All groups share one centre, and each spreads out both ways along 9 directions, with some noise.
In the rows, 128 means zero.
Known rows, each followed by its group:
[185 140 175 111 165 124  66 112 134 136 147 173  94 143]
E
[105 129 116 155 181  85 150  81 151 153 148 133 128 150]
E
[ 83 120 136 110 117 119 104 122 117 147  97 139 158  84]
V
[198 124 144  64 138 126 106 140  88  79  95 178  70 163]
S
[ 95 161  99 149 130 120 151 158  97 103 150  88 112  51]
V
[114  94 150 169  92 114 119  96 184 173  73 138 161 119]
V
[ 99 108 169  98 148 109 107 142 167 153 113 135  99 104]
U
[100 122 146 109 116  61 173 142  94  89 122  70 117 140]
F
[166 153 128 165 155  62 139 115 112 138 145  66  96 132]
U
[183 151 169 101 159  78  76 110  68 139 100 109  84 135]
E
[ 93 127 136 101 108  90 176 140  78  71 156 126 108 155]
F
[ 92 138 127  88 107 143 159 142  62 117 125 150 125 111]
U
[ 96 124 164  66 138 117 139 157 107 148 126 119 105 114]
E
[141 134 141  99  96 127 158 151 115 150 100 151 181  65]
Y
[ 93 149 127 130 201  93  93 108 125 133 140  81 136 111]
T
[133 105 163 165  61  88 119 127 143 137 106  98  81 138]
S
[ 94  97 135  82 109  66 135 154 103  97 145  99  98 172]
S
[158 148 119 133 193 129 104 112 127 149  91 107  81 114]
S
[216 149 121 117 157 128  72 158 148 108 138 140 131  87]
Y
[135 131 130  94 167 160  57 147 120 102 131  81 104 161]
T
[184 108 146 126 144  36 143 120 162 134 115 134 107 149]
R
[157 121 128  89 102 158 142 140  89 193  84 101 109 154]
Y
[143 103 158  69 122  78  60 123  87 116  86 127  99 171]
R
[ 90 123 155 150  97 112 118 123 127 143 137  73 142 136]
R
[ 95 121 178 155 118  94 123 126 168  94 175 114 129 148]
Y
[ 76 120 156  79 141  73 149 158 116 107 112 105 143  86]
Y
[141 152  92 165 148 136 100 130 134  96  92  98 129  70]
T
[154 124 145 135 106 162  80 137 149 178  93  79 163 115]
F
[ 96 146 152 115 168 117 122 105 101 123 159 127 124 146]
F
[156 146 223 159 149  99  95  95 154 138 133 159  72 120]
T
[ 83 132 128 160 127 153  90 117 137  93  65  71 133  95]
R
[146 128  74 119 128 166 118 124  93 171 103  87 127 160]
Y
[138 132 168 128  91 156 143 136 114 130 133  80 157 170]
F
[ 68 118 154 108 144  97 133 137 125 147 115  84  97 115]
Y
[142 133 121 201 107  90 143 106 167 129  95 132 139  68]
V
[142 121 185  81 131 105  98 139 125 127 137 169 119 128]
T
[ 83 102 192  86  86 123 141 165 132 138 112 111 106 118]
V
[219 138 154 123 130 117 105 119 115 156 114  87 140 179]
Y
[160 150 125 169  88 105 102 105  70  80 127  85 134 157]
U
[143 107 161 142 139 127 135 109 190 110 138 160 123 181]
U
[118 154 111  98 142 129 144 145  59 165 155  73 120 129]
U
[138 120 119 122 125 152 166 137 148 112 130 148 145 144]
U
[108 143 136 164 128 133 178 129 150 160 111  70 181  85]
S
[118 113  88  75 136 118 143 140  83 168 137 140  94 151]
E
[ 89 132 159  92 158 150 127 149 142 117 131 121 152 108]
E
[ 89 134 142  98 133 169 146 156 133 152 140 114 179  97]
S
[104 128 129 192 134 126 174 105 168 152 140  80 118 148]
R
[135 154 145 124 198  72  66 133 145  75 128 124 141  58]
T
[135 126 117  78 158  94 102 112  67 171 117 129  86 158]
E
[154 153 135 161 149  77  86 107 110 147 133  80 106 112]
U
[ 62 149 111 151 140 141 143 145 130 174 189  66 153  85]
V
[105 126 171 117 142 110 115 122 130 152 148 121  99 144]
U
[ 90 110 136  95 135 100 208 170 147 151 123  89 108 108]
U
[136 121 199 136 114 107 114 151 179 140 185 118 109 142]
T
[ 94 121 134 128 145 106 134 100 105 131 122  99  94 178]
Y
[121 107 160 106  73 128 111 144 120 113 151 165 128 149]
S
[132 137 136 123 105 122 194 166 126 111 125 145 109  73]
F
[174 106 149  61 142 135  51 169 140 106 103 126 100 151]
U
[110 140 186 132 170 104 108 100 143 186 172 149 118 122]
T
[128 115 144 124 124  46 170 161 163 139 136  67 164 105]
R
[117 127 152  75 131 128 143 112  67 190  71 112 128 141]
Y
[192 143 179 175 110 139 158 155 195 125 148  99 137 110]
S
[121 128  90 149  97 116 157 106 100 136  72 134 159  92]
T
[182 111 152  88 158 168  73 161 178  83 101 134  99 157]
R
[113 126 159 115 128 198  48 148 153 208 123  87 119 120]
S
[ 99 114 177 146  77 132 132 150 145 118 136  70 101 152]
R
[149 134 144  93 141 149 139 161 129 127 137  86 161 144]
S
[169 132 115 135  89  94 111 141 104  88 113 133 133 105]
F
[161 139 142 133 132 126 124 144 151 144 166 139 131 107]
R
[154 141 112 132 162 152 122 111 120 175  87  73 154 142]
F
[ 74 134 175 122 127 110 134 114 115 161 124 116 134 103]
V
[140 135 160  67 133 105  67 156  89 109  93 112 142  89]
F
[124 114 126  88 127 142 124 151 128 149 150 146 107 143]
E
[115 149  65 161 140 140 122 151 124 123 185  59 141 117]
V
[105  88 127 109 111  65 140 138 131 143  95  53  84 177]
E
[148 111 162 130  89  99 161 137 151 161 173 139 134 161]
T
[ 80  82  90 106  72 134 154 182 154 162 107 106 107 103]
E
[ 38 126 129  99 165 116 115 123 103 172 106  79 112 111]
Y
[132 152  99 122 160 121 153 131 112 153 137 125 135  89]
R
[113 140 142 112 155 185  74 141 153 119 118 143 170  77]
E
[ 92 150 143 117 141 133 139 150  99 133 155  96 105  96]
V
[109 107 136 135 115  97  74 133 152 132 151 115 104 145]
F
[110 127 133 130 147 121  72 117 130  99 145  65 157 179]
T
[143 139  86 126 170 114 167 121 119 120 138 154  87 127]
F
[134 145 191  63 187  90 150 126  88 158 118 126  85 130]
V
[149 128 127 171 117 112 128 139 167 119 150  88 106 133]
Y
[169 134 116  96 159 160  98 171 139 133 171  94  92 157]
T
[167 114 174 141  42 148  82 158 153 147 141 129 137 123]
S
[136 114  82  94 134 164 200 153 121 119 141  78 162 207]
U
[152 157 124 113 193 145 167 103  98 125 144 123 111 177]
F
[125 128 143 136 100 145 119 102 103 150  71 156 116 114]
S
[138 127 146 162 121  46  88 102 128 113 105  71 167 125]
R
[177 122 133 131 149 149 133 146 167 160 164  80  93 194]
V
[165 109 128 129 110 123 145 176 167 116 155  64  91 176]
V
[132 120 144 112 140  77 127 106  92 158 137  93  85 192]
E
[107 109 156 140 116 122 155 129 167 176 145 134 105 139]
R

New rows. What belongs after each?
[ 94 121 100 141 118 129 124 117 122 132 149  65 191 172]
Y
[169 137 162  82 194 115 136 160 156 134 124 132  68 111]
F
[ 93 128 187 149 126  77 131 118 147 127 116 112 119  95]
T
[ 74 137 144  90 101 110 110 151  60 142 106 101 109  69]
U
[158 143 125 161 129 118 124 105 127 129 140  84 173 159]
S
[159 125  59 143 111 176 128 148 120 166 112  94  93 139]
Y
[ 94 130 120 109 159 118  82 128 120 135  45  90 147  56]
E
[117 140 111 123 168 156 119 149 142 185 176  78 102 139]
T
[182 110 107 123 178 135  80 135 201 133 102 106 144 149]
U
[111 140  84 167 144 125 173  99 135 138 113 114 171 111]
U
[101 136 133 131 167 142 121  84 110 133 130 152 119 151]
S
[162 150 118 128 187 115 153 104 112 106 101 136 111 129]
S
[ 95 104 143 101  91 167  91 160 120  99 103  68 130 166]
T
[146 145  74 101 174 128 111 130  95 132 107 129 134  97]
T
[152 127 191 157 137 124 125  85 144 157 137 100  91 209]
V
[ 98 125 149 130 125 130 133 116 117 164 111 102 108 136]
T
[187 133 161 131  96 141 140 134 130 104 115 157 134 134]
S
[ 57 126 146 156 113 124 136 130 157 156 143 114 152  76]
Y
[115 143 114 141 117 155 101 165 139 128 194 105 143  95]
V
[ 89 116 183 124 119 105 135 134 144 131 136 113  97 132]
Y
[128 131  73 144 143 106 149 164 144 115 145  43 140 112]
T
[105 128  79  77 130 143 181 167  87 129 136 126 131 105]
E
[102 106  75  86 138 166 100 140 117 189  86 100 135 128]
F
[138 135 158 101 101 141 137 156 103 116 115 109 145 120]
F
[161 130 113 128 110  99 159 124 104 134 111  70 183 156]
Y
[157 136 124 157 135 146 123 139 186 117 143 169 137  84]
E
[140 146 154  65 234  74 115 139 118 132  93  95  91  97]
F
[108 131 122 102 148  97 176 147 114 123  83 128  98  70]
S
[144 127 171 109 136 102  90 146 133 108 146 130 103 129]
F
[189 145  62 148 144 126 102 107  95  78  86 119 147 135]
T
[181 126 133  92 105 163 104 167 124 130 163 169  95 141]
E
[120 102 147 114 133 117  75 102 125 110  52 133  77 157]
R
[150 138  97 147 144 120 137 142 152 111 108 141 135  67]
E
[198 142 151 140 151  82 142 119 123 122  97 140  46 117]
Y
[115 137 138 156 111 155  62 122 132 169 140  96 152 107]
U
[162 135 127 129 125 123 109 136 105  62  46 108  88 103]
T
[137 121 124 114 183 134  99 126 156 173 146  83 128 176]
U
[ 90 121 108 116 186 144 154 127 153 186 132 111  95 132]
F
[132 126 145 167  99 152 152 157 202 144 169 170 128  70]
E
[127 128 136 155 111 137 105 124 154 162 134 132 126 103]
E
[204 148  73 142 147 118 129 146 121 152  90  90 120  85]
Y
[126 135 129 116 155  75 132 134 103 142 118  73  98 120]
U
[129 117 151 104 137 150 121 158 161 181 100  82 121 119]
F
[100 142 211  89 140 108 114 141 112 171 125 133 100  75]
E
[ 95 120 130 107 116 138 118 140 101 117 115  89 107 148]
V
[209 132 157 115 116 103 122 155 140  91 139 128 143 136]
Y
[106 126 146  98 103 133 102 134  69 118 124  94  92 166]
R
[189 116 102 145 135  97 155 130 151 117  63 111  87 132]
V
[126 172 153  96 169 110 138 134  64  96 103  78 150  82]
E
[153 130 132 150  96  98 139 120 118 126  80 141 112  89]
S
[121 117  88 122 177 133 157 121 168 140  95 132 160 107]
U
[103 119 114 145 159  77 111  75  93 142  90  63  79 191]
S
[205 141  76 118 158 104 109 150 120  82 126 103 145 122]
Y
[149 134 179 163 131 115 100 107 160 144 164 134 121 146]
T
[117 102 114  84 162 126 174 150 153 135 121  92 129 179]
U
[121 130 156  91 112 140 134 166 103 104 102 131  70  96]
V
[122 124 162 143  90  72  80 119 116 128  97 128 132  78]
R
[105 130 158 115 150 112 117 109 107 138 102 100  97 147]
T
[134 126 138 163 127 158 161 125 162 144 135 142  66 142]
R
[102 152 151  90 216 132 115 107 110 135 164 154  98 141]
F
[103 112  78 102 139 151 151 158 141 114 126 122 147 123]
E
[ 94 117 200  98 115 128 120 138 129 191 116  76 129 133]
Y
[176 162  81 142 166 146 117 145 115 112 161 104  97 115]
V
[169 127 129 122 111 106 127 152 120 143  65  76 106  96]
S
[ 99  98 148 133 113  71 118 154 173 115 168 129  65 130]
F
[122  88 160 117 119  60  99 114 133 175 104  81  65 188]
E
[ 96 143 156 140 166 138 107 114 141 183 149 107 103 110]
T
[110 106 111  61 169  67 166 140  99 150  74  72 126 141]
V
[108 125 120 137 140 100 147 133 132 117  85  88 117  96]
R
[150 115  92 143 151 121  78 109 149 106  86  90 135 153]
E
[147 117 139  90 190 140 118 131 170 150 133 165 113 152]
U
[126 102 163 148  29 111 124 168 149 118 131  89 137 119]
F
[164 145 139  91 192  84  95  93  72 140 124 129  93 166]
E
[168 135 133  87 155  86 133 141  97 124 115 136  82 113]
E
[181 158  98 131 189 108 111 106 115  90 179 119 176 168]
S
[111 157 157  75 149 131  98 124  53 179 119 138 119  82]
E
[115 131 158 145  88 114 177 154 124 100 156  42 136 163]
E
[106 127 168 155  98 132 145 158 170 105 127  78 151  88]
E
[171 109 154 137 123 128 102 129 180 157 146 123 137 168]
V
[108 119  57 128 127 146 119 114 106 172 132 131 138 143]
E
[126 101 151  77 152 127  88 183 185 170 118 125  70  93]
F
[173 134 154 111 129 106 114 144 134  93 140 142 141 129]
Y
[111 130 121  99 111 169 152 135  89 120 145 139 142 155]
U
[ 87 106 197  93  98 107 143 167 150 100 146 136 105 123]
Y
[147 128 168 143 118 172  60 130 163 182 105 144  68  98]
S
[167 142 118 152 129 117 133 150 131  92 155  88  93 141]
V
[101 120 112 134 134  94  89 104 101 162  75 126  70  95]
S
[ 79 120 160  82 100 107 113 137  82 102  74 142 120  80]
V
[169 158 110 104 141 125  86 132  56  89 107 129  97 114]
R
[126 128  85 127 110 185 107 149 117 130 109  95 136 124]
T
[155 149 158 151 158 156 133 165 195 160 151  94 134  69]
S
[157 121  96 112 127  95 114 131  95 151 101 120  89 125]
E
[ 96 135  83 113 161 137 117 148 127 164 158  88 156 103]
T
[153 120  99 149 134 152 108 118 145 139 123  95 114 176]
V
[158 137  98 179 150 102 124 150 172 118 132  94  48  88]
Y
[103 145  90 116 139 103 105  91  44  91  62 136 146  91]
U
[169 126 124 173  89 142 142 168 185 116 124 124  88  85]
V
[ 95 110 141  65 147  71 102 105  80 115 125 121 180 174]
T
[169  99 115 102  74  87 159 181 110 104 114  63  73 175]
E
[188 148 144 155 151 138  99 132 162 128 174  95 151 152]
S
[143 148 139 123 168  79 149 125 125 141 117 152 102  64]
E
[103 122 155 171 103  82  96  98 137 148 105 111 143 105]
R
[119 123  90 134 132 113 138 143 126 133 122  54 134 137]
Y
[ 73 127 178 120 146 125  95 118 139 148 144 127 107 122]
Y
[ 83 114 162 106 124 118 133 155 141 115 135 142  78 104]
Y
[151 144 152 127  94 148  96 168 118 120  96 103 129  59]
E
[121 114 125  99  89 178 143 194 140  81 145  78 151 148]
E
[106 129 159 115 180  60 153  93 113 155 149 106 101 178]
E
[149 156 110 126 150 178 100 148 108  77 108 103 107 108]
R
[158 108 103 100 161  95 108 126 127 119 107 117  94 177]
E
[213 149 118 144 141 168  89 150 158 148 164 127 136 123]
U
[ 71 122 182 138 114 101 142 117 145 111 152 141 130 128]
Y
[142 149  92 158 152 137 114  88 104 151 106 105 162 134]
F
[162 138 176 117 164 148  91 121 156 119 180 162 123 170]
E
[116 132 103 128 133  81 145 125 105 116 132 103 159 118]
S
[167 106 178 125 126 114 104  98 161 157  89 155 120 167]
V
[145 115 106 107  95 150 120 147 110 115 106 118 141 146]
T
[ 81 102 167 102  97 174 109 122 109 159 135 127  63 200]
R
[142 160 110 120 179 110  88  94  66 138  92 113 139 102]
E
[118 114 147 162  55 105 123 151 151 150 152  74 170 118]
S
[164 129 114 146 158 131 141 121 165 139 151 103 140 170]
U
[126 126  84 133 149 105 120 123 125 144 105 127 118  97]
F
[144 133 103 131 133 168 132 109  92 161  95  96  86 174]
T
[ 67 112 146 114  96 119 151 156 146  91 152 152 139 102]
Y
[137 132 104 114  94 172 148 182 122 104 142 116 146 103]
E
[138 111  78  68 145 107 143 166 101  91  82  88 114 137]
E
[123 108 168 126  87 138 169 170 162 156 121  61 117 148]
F
[162 137 112 105 177  95  74 108  98 125  99  87 130 157]
F
[144 121 109 136 127 139 152 169 170 159 126 106 105  94]
V
[144 133 111 149 110 131 138 126 131 116 134 151 159 109]
Y
[179 152 134 113 125 136 156 175 106 102 199  78 111 164]
R
[103 150 108 179 122 114 134  83 121 132 150 191 182  69]
S
